There are 11 hidden switches. A switch that is on adds its own fixed numbers to the row, and there is some noise. The rows also spread widely along 16 directions, which tell nothing about the answers.
Some rows, each with its switches (1 for on, 0 for off) after it:
[ -1   8  -4  24  -5  -7  31 -27  42  -3  -9  35 -16  -2  -9  26 -10  -5
   7 -49 -19 -22 -35 -16  13 -25  -3 -10 -22   3  17  -7 -14  16]	1 0 0 0 0 1 0 0 1 1 0
[-38 -44  -3  19 -27  15   7 -25   1 -56 -11 -16 -23  20 -17 -42  -7  25
 -26  10 -40 -25  14  -4   5 -51   7 -40 -14   5  22  -6  11   1]	1 1 0 0 1 1 0 0 0 1 0
[ -6 -13  10   6   4   7   4 -34 -28 -17   3  31   9  24  15   9 -29  22
  28  41  -5 -10  -2  13 -24  15 -21 -41 -24  18  -8  10  15  25]	0 1 0 1 1 0 0 0 1 1 0
[ 41   1  19   5   2  13 -33 -28  23  37  34  20  12 -19  22  24  -4   8
   0  20   3   2  17  -9 -46  36  14 -17  -2  -7  16   6  -4  56]	0 0 1 0 1 0 1 1 0 1 0
[ 15   7  21   8   0  -6  14 -18 -23 -29 -25  25  -7   7  -5  28 -25  34
  20   1 -11   8  34  23   9   6  -7 -17 -32   9   9 -14  -3 -35]	0 1 0 0 0 0 0 0 0 1 1
[ 14  29 -18 -10  26 -10  19  15 -13 -28   2 -13 -17  22  43 -26 -19  14
  -5 -28  25 -13  -7 -10   5 -49   7  -9  24  -9  -7 -26  -2  10]	0 0 0 0 0 1 1 0 0 1 0
[ -8 -37  22  15  -8  -4   5 -47  24   8 -16  -2   4 -16  -8 -11 -28  40
 -26 -12 -17  -4   8 -27  16   3 -30 -10   0  -3  13 -25   1 -26]	1 1 0 0 0 1 0 0 0 0 0
[ 17 -16 -28   3   4 -10  -9  22  10 -48  -6 -33   9  28  25 -17 -19  27
 -20 -27   5  -8   6  26   6 -29   0 -37  40  10 -18 -21   7 -32]	0 0 0 0 1 0 0 1 1 1 1
[ 15 -17   2  -7   3   9 -20 -13 -12  13 -13 -33   0  10  31 -47 -13  37
   0  38  17  -6  48   2 -11  16 -10 -10  55  20 -16 -11   9  11]	0 1 0 0 0 1 1 0 0 1 0
[ 18 -12  46 -14 -31  25  15 -40  -1  22 -38  19  11  36  21  26   7   8
  24  26 -39  11  44  11  50  -4  30 -41  -5  47  59   1  30 -16]	0 0 0 0 1 1 0 0 0 0 1
[ 32 -28  22  -6  47   7 -35 -12  11  -9  31   4  39 -13  34  -8 -17  15
 -34  -2   1  17  21 -20 -45   1  30 -49  16 -11  -1  -5  -7   7]	0 1 0 0 0 0 1 0 0 0 1
[-13 -12  -9  13  10   8  -2   5  -4 -10   2  -3   0  -5  -1 -14  16 -22
 -11  12  -4 -13 -15  16 -12   4  21 -11  -6  18  -6  24   6  30]	1 0 0 1 0 0 1 0 0 0 0
[-19  -4  -8  -5  -9  -1  25  -6  -5  -5 -13 -22 -15 -10   0 -40  14  13
  -2  -4  34  -1  11   6  34 -33 -24  30  13  -3  -5   0  -5 -17]	0 1 0 0 1 0 1 1 1 0 0
[ 12  -3 -21  -8  34   5   5  20 -11 -16 -23  17   3   9  18   4  13  -3
 -10  -8  -5  12  17  26  29   2  24   2  35  50  -9  -1   9  11]	1 0 0 0 1 0 0 1 0 0 0
[ -5  -1  31  22 -34  19  23 -56  19  31 -34   9 -40  -2 -12   5   0  22
  18  19   5 -18  17  -3  23  -3 -26  12 -21  12  40  12  -9  25]	1 0 0 1 1 1 1 1 1 1 1
[-22  -3  16  16  40  10  32  -9 -20 -16 -27  30 -12   4   6  -5  15 -18
  -9  20   7   0 -38   8  15 -17  18 -17 -11  40  22  14   4  22]	1 1 0 0 1 0 0 0 0 1 0
[  8  13  -2   5 -12 -23  -7  19 -12  -2 -30  55  -5 -33 -35   3 -21   7
  -2 -13 -31 -24  -7 -31 -33  37  31 -15 -35 -16 -37 -40  20  40]	0 1 0 0 1 0 1 1 1 1 0
[-26 -17   5   9   3  15  21 -24  -1 -11   5  11  21 -15  -3 -14  23  10
   0  31  26   9 -17  30  -4   7  -1  -3 -26  16  12  45  18  11]	0 1 1 0 1 1 1 1 1 0 1
[ 25  24 -16   8   7 -33  13  17 -15 -10 -52   6   6  20   4  35 -30  17
  19 -35 -10  -5 -13  36  41  37   3   1  11  44 -23 -49  19 -49]	1 0 0 0 1 0 1 0 0 1 0
[ 18   0   3   1  -9 -16 -10   7 -13 -17  10   2 -25   2  15 -29 -13 -19
 -23  35  10 -20 -31  -8  -1  26 -24  -8 -10 -11  -6  -8  14  14]	1 1 0 0 1 1 0 1 0 1 0
[-11   3 -11   4  25 -15   9   3 -12 -34   1   9  17 -22  -6  -7 -12   9
 -32 -28   5  -5 -25  -8   2   2  18  -4 -30 -21  -9  -7  10  -4]	1 0 0 0 0 1 0 1 0 1 1
[ 10  11  37  57  10   7   5 -38   1 -29  -6   9 -64   7 -10  30 -13   6
  14  30  14   1 -10  25  -4 -12 -32 -15 -48   6  62  -1 -26  -2]	0 0 0 0 0 1 1 0 0 1 1
[ 14  -2   1  -2  22 -20 -21  -4  -2 -33  42 -20   0  24  38 -21 -24 -22
 -21  11  24  -2 -28 -10  13   3 -37 -23  -5 -24   4 -23   2 -18]	0 0 1 0 1 0 0 0 0 0 1
[  1  -5 -17  -5  21  -5 -14 -15   4 -22   2  33  12  38  15  -4 -11 -55
  37   4 -22 -14  -5 -13  11  11   4 -32   8  25 -22   0  -1  18]	0 0 0 0 0 0 0 0 1 0 1
[ -1  26 -12  28   1 -21  -2  29   0  18  -4 -11  -5  -4   3  11  23 -34
 -13 -14   3   5 -36  10  15  11  33   3  -3  27  28 -45  20  -4]	0 1 0 0 0 1 0 0 1 0 0
[ -9  14   3  -1 -20   8  23   3  -8   2  20 -42  -2  -6  30 -33  15   2
 -16  19  56 -16 -35  16  -4 -27 -16  18 -13 -13  10  26  -4   9]	1 1 0 0 1 0 0 0 0 0 0
[ 26  13   3   0  35   3 -31  -1 -14 -10  28  19  25  16  26  51  13 -58
  25 -10 -20  24  15  23  11   4  44 -20   2  24  14   3 -21 -26]	0 0 0 1 1 0 0 0 0 0 0
[ -4 -13 -13 -11 -27   3  18 -32  17   8  14  38  -8  -3  -9  11  30   0
   0   8 -32   8  42  13  41  21   5  21 -20  26  36  18  29  32]	1 1 1 0 0 1 0 1 0 1 0
[ 35 -16  11  -6  49   5 -18   6  14 -34  55  -4  15  -2  53 -14  12 -19
 -42  13  38  16 -28  18 -25 -13   7 -39  22  -6   9  36  -9  -4]	0 1 0 0 1 1 1 0 0 1 1
[-28 -18  22   1  16  -1  14 -11 -14  10 -27   0  13 -19  -6 -42   9   0
 -32  13  -2  -4 -14 -21  10   5  28 -18  -1   4   6  -9  30   2]	0 1 0 1 0 1 1 0 0 1 1
[ 23  -3  42   9  30   3 -16 -14  -8  53  -9 -10   4 -15  38 -16 -12  18
 -31  39  27  16  -2 -32  -9  24  -2 -12  27   8  31 -38  17  20]	0 1 0 0 0 1 0 1 0 0 0

New rows, each followed by its switches (1 for on, 0 for off):
[  8 -13  11  29 -10  -8 -17   3  27 -11  -5  -5  -8  -3 -11   1   5 -39
 -24  -3 -22 -20 -38  -1  -6  13  19 -35 -17   5  14  -2  -3  -5]	1 0 0 0 0 0 0 0 0 1 1
[ 13 -21  15  28  -2  29 -26  -9  42  31  21 -31  31 -14  29   2  24 -13
 -16  16  18  -4 -39  10 -45  -5  28 -42  31  17  20  31 -12  20]	0 0 0 0 1 1 0 0 1 0 0
[ 18  22  14 -20 -12 -11  27  28 -33  16   3 -16  32 -11  36 -13   3  10
  -6  21  41 -10 -40  29 -23  17  15 -15 -16  -8 -17  21  33  -5]	0 1 0 1 0 0 1 0 0 1 0
[  7 -21  -4   5  36   7 -24 -54  12 -28  17   5   5  11  12   7 -23  15
  19 -12  -2  16  61  -1  14  -5 -24   1  17   4   2  -2 -31 -22]	0 0 0 0 0 1 1 0 0 0 1
[  0 -19 -11  25  14   4 -11 -18  52 -10  20  17   7   3  10  -3   7 -35
 -12  -2  -4 -24 -42  -1 -28  11   5 -33   3  16  -3  34 -11  48]	1 0 1 0 0 0 0 0 0 1 1
[ 21   5  -3  21  28 -12 -30  -6  -7 -16   9   7 -15   3  15   6 -34  17
   2  -2  11   6  14 -12  -9  13 -26  -6  16   0 -10 -47 -21  -6]	0 1 0 0 1 1 0 0 1 0 0
[ -8 -19  -7  -2  -5   1  10  -5   0   3 -14 -11   1 -16  -4 -27  13  24
 -11   8   7  -2  22  18   4   7   3   5  18  19  -9   8  16   3]	0 1 0 0 0 0 1 0 0 1 0
[-35 -37 -25 -20  -2  11  17 -16   5 -59  -7 -25  11  13   7 -73  -8  29
 -20 -14  10 -27  10  -8  10 -53 -17 -22  27 -19 -38  26   0 -14]	0 0 0 0 1 1 0 0 0 1 1
[-19 -28 -12  -2  19  -4  12  -3 -16 -20 -32  36  19 -27 -24 -18  -4  19
  11   2   0  -1  10  11  -4  30 -14  -3   5  17 -61  23   0  -2]	0 1 0 0 0 0 0 0 1 0 0
[  4  -3 -23  24   9   2  15   0  10 -35   0  40 -15   4  -7  37  -9  29
 -10 -25 -29   0   7  20  -7 -15  13 -18 -31  21  21 -11   9  42]	1 0 0 0 0 0 0 1 1 0 0
[  4  -6 -47 -21  12 -28   8 -21  -2 -50  21  23  38  52  34   7 -53  20
  30 -17  -7 -16 -11  16  13  20 -41 -35  -5  11 -37 -12  32  -6]	0 0 0 0 0 0 0 0 1 1 1
[-17  -3  21  11  -4  14  36 -46 -13 -12 -24  19  -4  21   7  12 -42  69
  15 -12  -9  -6  23 -16  -1 -60 -14 -27 -27  -4  28 -32   1   6]	0 1 0 1 1 0 0 1 1 0 0
[ 52  10  18  -5  14  -5 -14   9  -2  24  -8   7   7   2  41  19 -12  19
  -4  12  15  16  15  10   0  33  -2 -10  36  27   3 -24   6  -9]	0 1 0 0 1 1 0 0 0 0 0
[  2   4  18  18 -12   4  16   3  16   5 -21  -5 -30  23  16 -11  12 -47
   6  14   3 -26 -54   2  14 -27  -2 -26   8  21  20   5   0  10]	0 0 0 1 1 0 1 0 0 0 0
[-37  -2  25  -3  39   9 -17 -27 -35  38 -15  20  37 -36 -19  -7  31 -40
   4  18  -8  23  14 -31  25  34  54  13 -12  14   6  -7   3   9]	0 0 1 0 1 0 0 0 0 0 0
[ 36  20   4  -5  44 -19  10  17  -2  -4 -27  47  15  -1  19  30  -7  -4
  -4 -29  -4   8  -7   6  14  37  33 -14  12  28 -15 -11   6  -1]	1 0 1 0 0 1 0 0 0 1 1
[ 14   1  -9  19 -24  -2 -12  12  10  -8 -13   7  -4 -13 -13  15   5 -13
  22   9   3 -15 -12  35 -17  38 -14   2  -2  16 -34  24 -16  -7]	0 0 0 0 1 0 0 0 0 0 0
[ 17 -14  14  55 -35  11  -8   5  29  19 -29 -24 -27 -26 -27  25  35   9
  -5  16   4  -2   0  65 -11  27   8   3   5  49  23  20 -15 -16]	1 1 0 0 1 0 1 0 1 1 0
[ 25  26  -3  32 -48 -16  23  43  31  31 -31 -16 -42 -10   1  11  19   6
 -22  -9   8 -26 -46  28  -3  14   0   2  10  20  15 -14  20  18]	0 0 0 1 0 1 0 0 0 1 0
[ -4 -11   7  34  -1  -3 -13 -20   0  -9 -40   7   8  26 -12  18 -22   1
  17  -9 -44  -9  10   0   9  -1  34 -41   3  42  13 -47   3 -21]	1 1 1 0 1 0 0 1 1 1 0
[-15 -16  13   0 -11  16  35 -76  31  -9   4  14  20  31  24  -6 -38  59
  12 -19 -10 -20  13 -23  -5 -53  -6 -40 -25  -4  36  -1   6  23]	1 1 1 0 0 1 1 0 1 1 1
[ -5 -18   7  -1  45 -19   8 -24 -26 -25 -20  41  27  21   5  10 -30   1
  -2 -10 -37   8  -6 -14  39   9  18 -46 -15  23   6 -37  29 -14]	1 0 1 0 0 0 0 1 1 1 0
[ 22  -3  10   9  -9   5 -31 -47  39  30  25   7  52  10  31  28 -18 -21
  24   5 -13 -17 -13 -11 -36  39  21 -33  -6  14  10  11  -3  14]	1 1 0 0 0 1 0 0 0 1 1
[-26 -29 -13  -3  13   1  11 -43  -3 -22  19  26  34   1   5  -7 -12  -5
   9  23   0  -9 -34   9   6  32 -33 -11 -27  10 -18  42  19  12]	1 0 0 0 0 1 0 0 0 0 0
[ -9  24 -24   7 -25  -3  34  27 -16 -24 -28 -15 -14  25   2   0   9  29
   2 -15  -4 -10  19  40  18 -27  29   2 -18  20  19 -18  33   8]	0 0 1 1 0 0 1 1 0 0 1
[ 16   0  -5  -5   8 -10   4 -28   0 -10   0  31  18   6  11  18 -38  32
  35 -18  -4  -2  26  -2  -9   8 -20  -9  -7   2 -25 -14  -8  -5]	0 1 0 0 0 0 1 0 1 0 0
[ 13   8  23  -8 -11  -5   1  20 -35 -45   1   0 -21   0  -6 -10  14 -27
 -10   8  -7   3  18  11  22 -24  31 -14 -46 -13  18   0  -9 -27]	1 1 0 0 1 0 1 0 1 0 1
[-16 -17  -5   2  -4   8 -14 -20  25   1  29  14  18  -7   3  -6  16 -36
  -5   4 -19  -8 -17 -17 -11  -2  16 -17 -10   3   9  10   4  24]	0 1 0 0 1 0 0 0 0 0 0
[  3  -7 -22  39   0   1 -30 -17  32  -5  21 -27  11  -1   6  11  -5   4
  -2  -8   0 -14  -5  21 -31  18   5 -10  16  18  -2   1 -18   7]	1 0 1 0 0 1 0 0 0 1 0
[ -3   0 -20   5  -7 -22  -9  18   7 -30  40 -18 -10  -2   5 -18   8 -43
 -38  -8  -1 -14 -52   0  12  -2   2  -4 -31 -18  11 -12  16   6]	1 0 0 0 1 0 1 0 0 0 0
[-23 -23  17  24  -5  19  28  11   3 -10 -29   6   8 -22 -20  -2  37   9
 -30   4  -6   1 -31  31  -6 -20  47 -35 -20  24  23  33  21   6]	0 0 0 1 1 1 1 0 1 0 1
[ 14 -16  14  25 -42  20  -2  -7  38  -9 -28  -7 -45  15 -10 -14  18 -45
  24  18 -16 -29  -1   9   5 -32 -11 -22  17  17   6  32 -33  -4]	0 0 0 0 0 0 0 1 0 0 0
[  5 -26 -23  -3 -27   3 -19  -4  37  15  19 -20   9  -7   9 -27  19 -10
  -5  17  13 -17   5  14  -9  34 -26   1  27   9 -24  31   4  26]	0 0 0 0 0 0 0 0 1 0 1
[  5  20  20 -14  12 -15  21  34 -10  25  20  19  29 -42  20  -7  36 -43
 -51  -4  22   1 -84 -16  -1  15  53 -12 -30 -14  14  12  28  24]	1 1 0 0 1 1 0 0 1 1 0
[ 39  36  23  17 -22 -15 -11  11   0   2  -2 -14 -31   0  17   9 -30   9
   1  -1  21 -14   6 -12 -18  -6 -15  -3 -22 -30  14 -43 -20 -11]	0 1 0 0 0 0 0 1 0 0 1
[  5 -20 -11   4  20  -5  -5 -46  15 -32  -2  46  13  37  12  11 -46   4
  25   2 -34 -18  -4 -11  -9  15 -14 -49 -16  16  -8 -10  22  28]	0 0 0 0 0 0 1 1 0 1 1
[ 37   1  -8 -20 -23 -26  -7   9  10 -38   7 -14   6  40  32 -10 -34   2
  -8 -19 -15 -20 -11   3  22  -6  -6 -45   6 -12  -5 -33  27 -41]	0 0 0 0 1 1 1 0 0 1 1
[-18  24  12   1  19   5  29 -20 -33 -24  -1  38 -23  -1   0   3 -10  10
  15  10  18  -2  -4 -11   8 -20 -19  12 -49 -16  12   2 -10  33]	0 0 1 0 1 0 0 0 0 0 0
[-10 -14  40  15 -19  10  -2 -27  -9   4   2 -26  -7   0   3 -12  11 -17
  -5  33   6   4  -8   3  20 -16  -8 -16 -21   1  43  -1  -3 -35]	0 1 0 0 1 0 0 0 0 0 0
[-38  11 -24  -3   8  -4  34   1  -5  -2  16 -10  38  11  33 -33  10  11
 -23  12  34 -11 -59   7 -12  -6  18 -17 -12  14  14   8  57  46]	0 1 1 0 0 1 0 0 0 1 1
[  9  16  21   5 -14   3   0  -5  -6  15 -13 -25 -17   2  16 -23  15 -13
  10  37  42  -6  -5  12  15  13 -14  14   5   5   9  13  -6  -5]	0 0 1 0 1 1 1 0 0 0 1
[ 20 -45  21  13 -43   7 -26 -29  44  12   0  11  -7   9  -8  -7  19 -35
   3  36 -40 -18  20   4  -2  36   1 -40   2  28  13  31  -2  11]	1 1 1 0 0 0 0 0 1 1 1
